There are 9 hidden switches. A switch that is on adds its own fixed numbers to the row, and there is some noise. The rows also spread widely along 11 directions, which tell nothing about the answers.
Some rows, each with its switches (1 for on, 0 for off) after it:
[  5  -1   3 -13  25  -8  19  12 -28  26  20  11  -5   6  19 -13  10 -16
   6 -18  -9   7  16  22   1  21  -5  -4 -11  -4] : 1 0 1 0 0 1 1 1 0
[  0  22  -4  15   0  -2  38   7  -6   1  -9   1  -9 -28  24   4  26 -24
 -12   4   3  10  -7  27  -5 -12 -29   2  10  13] : 0 0 1 0 0 0 1 1 0
[  4   0  -9 -18   9 -11   2  21 -15   9  -7  11   5  10   9   4   1 -13
   9  -9  -2   3  21   4  -6   6   5   4  -4   1] : 1 0 1 0 0 1 1 0 1
[  3  14   3 -15 -15  -8  17  23  10  16 -17   6   9  -5   7  19  15 -18
  -3   9   4   6   3   5  -6 -25  -9   9   7  20] : 0 0 0 0 0 0 1 1 1
[  3  23   1  15  19  18  11 -10 -18  -5  -6 -30 -14   1  16  15   9  -8
 -17 -18  -7  13  -9  39  -2  29 -15   6   0  -4] : 0 1 0 0 0 1 0 0 0
[  5  18   5 -39   1   3  -6  19  -6  22 -18 -26   6   9   7  20  29  -6
 -12 -30  -4  21  15  25   7  -7 -12  10  11   5] : 1 0 1 1 0 0 0 1 0
[  4 -25  -9   0   0  -9  -5   4 -12  20 -23  -8   6  -5   6  13   3   2
  -1 -17 -23  23  41   0 -19  46 -17   0   3   5] : 0 0 1 0 0 1 0 0 1
[ 10  31  -6  20  -1  15  35  -4 -15   1   1   8  -1  12  -8  26  -2   1
 -13   6 -18   9  11 -11 -11 -19  -9  -2  -6  28] : 0 0 0 1 0 0 1 1 0
[ 24   4  -1 -21   9  -7   4  14  -4   9  15  27 -13  -6   7 -30  11  -8
  14   1   8   8  -9 -30  -4   4  -2  -3   6   0] : 0 0 1 0 0 1 1 1 1
[ 11  34  -9  -8  -4   8  10  14  -4  -5  -9  -6  -6 -13  16   8  20 -12
  -3  -7   4   1   3  -5   8 -36 -21   3  15  10] : 1 0 1 0 0 0 0 1 0
[  0  16  -7   7   4 -18  18  17 -11   3   6  24   5  -2  14 -11  -4 -33
  20  19   9 -18   8   0   0 -24  -7   4 -14  14] : 0 0 1 1 0 1 0 1 1
[ 33  24  10 -36  10  18  17  16 -17   5  11   6 -10  37 -17  28   4  -4
  -8  11  -6  -3   5  -2 -13   5  21 -18  -4  -4] : 1 1 0 0 0 0 0 1 0
[  4   8  14 -21  25   8  14  22 -14  16  32  -6   3  42  -2  28 -16  -6
  -3  23  -6  -4   0   8 -30  23  -2   9 -31  16] : 0 0 1 1 1 1 0 0 0
[-11  -8   3  -7  -2 -14  -8  13   2  18   0  19  22  22   8   2  -6   0
  32   3   5   1   6 -14 -14 -12  14  24 -27  17] : 0 0 1 1 0 0 0 0 0
[  5  -6  -4   8  20 -10  14   5 -14   9  10  13  -2  -2  18   0 -10 -16
   3   0  -7  10   6  -3 -18  30 -14   5  -8  12] : 1 0 0 0 1 1 1 1 0
[  4  24   3   6  -7  -9  20  -4   3  -3  -8   0  -7 -21  13  -2  20 -26
  -9   9  14  12 -20  19   2 -18 -24   5  16  16] : 0 0 0 1 1 0 0 1 0
[ 31  11  -9 -14 -35 -15  11   3   4 -11 -30  40 -14 -15 -16  -8  20 -12
   6  25  15  21  -9 -34 -21 -13   4 -12  32  10] : 0 0 1 1 0 1 0 0 0
[  4  18  -1  -1  30   5  -7   7 -12  -6  20   2   3  24   8   2 -23 -10
  13  -1   3  -9  -7 -12  -7   6   3  12 -21  11] : 1 0 0 0 1 1 0 1 1
[  8  -8 -11   1  22   8 -12   7 -13   5  -2   2  10   3  28 -15   4 -13
  13 -38 -10   4  12  -7  -1  15  -1  15  -5 -17] : 0 0 0 1 0 0 1 1 1
[  9   4  12  -5  19 -13  10 -11  -8   8  17  30 -15  19 -16 -17  -8   1
   9  12  10  23 -27  -5  -9  36  15  -9 -12  16] : 1 0 0 0 0 1 1 1 1
[  8  27  -6   4  -2   7 -16  -6   2 -17 -19  -8  -3  10  -7   9  -8   6
   4  -4   9  10 -15 -15  -1  -3   2  10   4  15] : 0 1 0 0 0 1 0 0 1
[  9  22  -2  -6  22   9  -3  19   6 -21   0 -12  -6   0  16   3  -4 -22
  -6  11  15   5 -36   2 -27  23 -15  17  -3   6] : 0 0 1 1 0 1 1 1 1
[ -7  18   6 -10  14 -18   6   9   7   2   1 -20  -4 -11   8  -2   0 -19
 -13  21  18   9 -17  36  14  10 -31  -9   1  18] : 1 0 1 0 0 0 1 1 1
[ 16   3  13 -34  13  -6  18  29 -18  17  23 -10 -11  11   5   3   7 -29
  -8  29  -1 -18  17  40   6  20 -16 -24  -4 -15] : 0 0 1 0 0 1 0 0 0
[  8  28  -1   1   0   2  15   9 -10 -13 -16  -1  -4   9  -1  18   7 -21
  -7  14   9   5 -10  23 -19  -3   0   4   2   9] : 0 0 1 1 0 1 0 1 0

New rows. What belongs after each?
[ 12   7   7 -20   4  -5  -6  12   6  -8  -8  -5 -13  -2  -2   0   5 -13
  -4  22  15  10 -23  11 -15  31  -8  -2   7   0] : 0 0 1 0 0 1 0 0 1
[ 31 -10  -2 -19  18  -6 -10   0 -21   6  13  16 -14   5  -5 -24  -1  -2
   8  -4  -5   7  17 -21  -3  32   0 -20   7 -10] : 0 0 1 0 1 1 0 1 1
[  9   6   4 -19  16  14   4  18  -6  14  13 -20  -2   2  24   3  10  -9
  -8  -9 -10  -1   6  12   9   7 -22   3   0  -9] : 0 0 0 0 0 0 1 0 0
[ -7  22  -6   4   1 -15  -3   3  -7  -3 -10   6  11  12  -7   7 -11  -6
  14   9   9  -5  13   1  12 -26   3  -3 -11  22] : 1 0 1 0 0 0 0 1 1
[ 22  25  -4 -27   2   4 -17  -2 -24 -10 -18   5  -1  35 -22   5   1  -2
  10 -20   5  -5  19  10  24 -16  38 -18   9 -21] : 1 1 0 0 0 0 0 0 1
[  1  -2   5 -16   5 -17   4  18  -2   7 -23   0   3   4   5  15  10 -14
  -5   1   7  26  -4  28 -28  38   1   7   5   8] : 1 0 1 0 0 1 1 1 0
[ 24  14   1 -29   7   1  -4  10  -2   6  -2   4  -3  31 -27  24 -13  11
  -7  15  -3  19   0 -33 -30  27   4  -5  -5  27] : 1 1 1 1 0 1 0 1 1
[ 10   5  12 -19 -15 -11  17  14  -7  21 -11  21   2  22 -15  19  12  -7
   5  15  -2  11   8   8 -19   2  18   1  -1  13] : 0 0 0 0 0 1 0 1 0
[ 27  27 -20 -12   7   9  -3   2 -30 -21 -18  -4 -10  -1   4  -4  13 -14
  -5 -26   1  -3  23  14  26 -16   5 -22  27 -27] : 1 1 1 0 0 0 1 0 0
[ -5  15  -7   5  -4  -3  -6   0  -6  -5 -22   2   3   9  -1  15   1   6
   9 -10   3  20  -4  -4 -15   2   7  17  -2  19] : 1 0 1 0 0 1 0 0 0
[ 25 -12 -10 -21 -15   2  11  17   2  13 -34  27   5  -4   4  21  21  -3
   1 -20 -15  30  18 -33 -38  11  11  11  17   7] : 1 0 0 0 0 0 1 1 1
[  5   9   0  -3   0 -11   8   1 -14  -3 -12  12   0  23 -19  18 -12 -12
   1  21   1   1  13  16  -6  13  14 -12  -8  11] : 1 0 0 0 0 1 0 0 1
[ 24   9 -14  -9   7 -13   7   5 -10  -4 -12  12 -11 -26  16 -11  13 -28
  -1  -9   8  15   0 -12 -13  12 -22   0  22   5] : 1 1 1 1 1 1 0 1 1
[ 20  18  -2 -22  -9   6  20  12  -3   5  -9   2 -10  -3   1  19  16  -8
 -17   6  -6  12   7   0  -1  -9 -12 -10  20   6] : 1 0 0 0 0 0 1 0 0
[ -1 -21   5  -8  -7 -14  22   7 -12  38  -5  18   4  -8  16   0  29  -5
  11 -15 -13  19  25  11 -12   9  -5   7  -4   4] : 0 0 1 0 0 0 0 0 0
[ 17  -1   0 -22   5 -12  -6   8   5 -10 -15   6   0  11 -15  13 -10  -5
  -6  19  10  18  -4  -8 -25  28   2 -10   9  13] : 1 0 1 0 1 0 1 1 1
[  8   1  12 -32  -7 -26 -40   2   9   6  10  20   2  30 -28 -28 -15  19
  30  23  24   8 -15 -35  15   1  20  -6  -6  14] : 0 0 1 0 0 1 0 0 0
[ 37  19  -6 -48  -1   5   4  23  -2   1  -1  -1 -15   3 -11  10   7  -5
 -16  15   3   5   8 -17   2   0 -11 -25  22  -2] : 1 1 1 0 0 0 1 0 1
[  9  31 -15   1   2  -5  20   8 -12   5  -8   2  -4 -16  14   1   9 -23
 -10 -10  -4   4  14   3  15 -27 -28   0  12  19] : 1 0 0 1 0 1 1 1 1
[ -7   7   2 -13  -5 -34  -6   4   0   5 -18   5   4  -7   9 -14  12 -25
  12   4  26   9  -8  31  19  -8  -4   2   8   6] : 1 1 1 1 0 0 0 0 0
[ 20   2 -13   9 -20  -4  25   8 -12 -15 -56  39   1  -4   0  25  23 -27
   3  -9   2  23   3   7 -49   8  33   9  21  -5] : 0 0 0 0 0 1 1 1 1
[  3   0   3 -22  21   1 -12  19 -12  17  13  -2  12  12  28 -13  13 -16
  20 -32   4  -2   8   6   2 -10   1  25 -10  -8] : 0 0 1 1 1 0 0 1 0
[  6  17   3  -1  13   6  17   6 -19   4   9   1  -4  15   6  15  -1 -15
  -2   2  -3  -4   6  16  -7  -3  -2   5 -10   6] : 0 0 0 0 1 1 0 0 1
[ -2  -3   7 -26   9   0 -16  18   8  18   7  -3  11  11  15   5   2   6
  16 -13   3  10  -3 -22 -15  -3  -5  30 -14  16] : 0 0 1 0 1 0 0 0 1
[-14  -8   2 -14 -15 -24 -20   2  12  13 -47 -25  15 -13   6  17  18  -5
  -4 -19  10  34   8  31  -3   9 -18  19  17  16] : 0 0 1 0 1 0 0 0 1
[ 14  -1   1 -20   1  -7 -25  10   0  -7 -14  -9   5   6  -1  -6   2  -9
   9   5   9   0   5   5   6  15   2 -11  10 -14] : 0 0 1 0 0 0 0 1 0
[ -1   5  -6  21 -11  -3  16 -13  -9  -5 -32  14   8  12 -15  35   0   4
  -5  -7  -5  27   8   3 -29   0  15  13   1  25] : 0 0 0 0 1 0 1 0 1
[ 17   5 -13   4   8  -3  12 -17 -28  -2  -3  25  -5  15 -15  -2  -3   8
   0 -13 -10  21  20 -16  -6   2   8 -13   4  10] : 1 0 1 1 1 0 1 0 0
[ -4 -10   2 -13   4 -27 -27  21  16  11   0 -11   9 -15  22 -20  -8 -15
  16  17  14   2  -4 -10   4  20 -31   7   0  12] : 0 0 1 0 0 1 0 1 0
[ -1  28 -21  30  -1 -11   5 -16 -18  -7  -9  -8  -7 -19   2 -12  -6   0
  -6  -5  -4   3  25  -1  37 -25 -36 -15  12  23] : 0 0 1 0 0 1 1 0 1
[-16  -3   1   5   5 -11 -16   2  -3  20 -18  -6  17  14   4  12  -1  12
  15 -25  -4  24  11  -1 -13  14   3  27 -17  25] : 0 0 1 0 0 1 0 1 1
[  4  16 -10  38  -8   5  37 -29 -11  -2 -12  12 -15 -19  -4   7  10   8
 -13  -5 -13  28   2  -5  -3  -6 -21  -6   7  29] : 0 0 0 0 0 0 1 0 1
[  4  25  -8   0   7   7  -9  11  -2  -5  -2 -26  -2  -5  14   6  -2  -4
  -4  -1  -1  -1   5  -5   7  -4 -30   6   3  12] : 0 0 1 0 0 1 0 1 0
[ -3   3   2 -20   8  -5   1  20  10  28  -2  -7   2  -5  14  13   5   8
  -4 -11  -5  32  -4 -20 -24  21 -27  23  -5  36] : 1 0 1 0 0 1 1 1 1
[ 15  17  -9 -10   4   3 -12  20   4 -16 -20 -10   2  -1  11  13  -1 -11
  -4   3  11  10 -12 -10 -23  13  -7  10  11   5] : 0 1 1 0 0 1 1 1 0
[ 12  -7   1   2  -1  -8 -14 -17  -8 -11 -30  -3  -6  -3  -1  -9  12  -8
   2 -12   8  21  -7  28   2  39  11  -9  18 -22] : 0 1 0 0 0 0 0 0 0
[-11   1   8  -3   6 -16   8  16  12  24  12  -6  12  -2  14   3 -11 -11
   2  20   2  -1   1   3   6  -2 -26   7 -17  29] : 0 0 0 0 0 0 1 1 1
[  0   6 -11  -2 -19 -14   3  10   3  11 -33  18  17   1   0  19   7  -2
   6 -15  -3  19  21 -21 -10 -23   5  14   7  27] : 1 0 0 0 0 0 1 1 1
[ 15   1  -7 -13 -11 -23  29   8  -4  24  -9  11 -18 -43  23 -14  31 -27
 -10   4   0  23   7   3  -1   8 -45  -7  25  14] : 1 1 1 1 0 1 0 0 0
[ 23  12  -1 -18  12 -13  16   2  -9   6  18  26 -18 -11  14 -26  10 -22
   2   2  13  13 -24 -13  -2   8 -12  -1  13   5] : 1 1 0 1 1 1 1 0 0
[  2   6   7 -21 -19 -18   9  24  21  19 -26  11   6 -18  21   7  32 -24
  -1  -1  16  30 -26   6 -27  -2 -12  32  17  19] : 0 0 0 1 0 1 1 1 0
[-12  10  -2  24   6 -12  20 -11 -23   4   2  16   5   9   1  -2  -3  -4
  10   1   0   1  13  25  12 -15   5  -5 -16  11] : 0 0 1 0 0 0 1 0 0
[ 17  -3  -9   0   4  -9  15 -10 -16  13  -6  14 -18 -28  11 -22  25  -9
   0 -18  -8  21  19  -1  11  14 -21 -19  18  -1] : 1 0 1 0 0 0 0 1 1
[ 15  13  -7  -7  11  -2  12   5  -5  10  21   9  -9 -10  15 -14  -1 -12
  -1  -1  -1   7  -4 -26   2  -7 -29   7   3  17] : 0 0 0 1 1 1 1 0 1
[  4  -2  10 -11  19   1  19   9 -17  -1   2   1  -6  22   1  20   3 -17
  -3  16   1   3  -3  44 -25  43  14  -7 -17 -11] : 1 0 1 0 0 0 0 0 0
[ 31  22   7 -34  16   8  -6   9 -19  -7  10   6  -8  36 -19   4  -2  -5
   4   4  13  -8  -1   0  -3  -3  24 -16  -1 -11] : 0 1 1 0 1 0 0 1 1
[ 10   6   3  -8  -7 -17  15   4  -9  11  -8  38   8  25 -21   7  -1   3
  17  10   6   9   7 -15 -18 -12  30  -3 -11  20] : 0 1 1 0 0 0 1 1 1
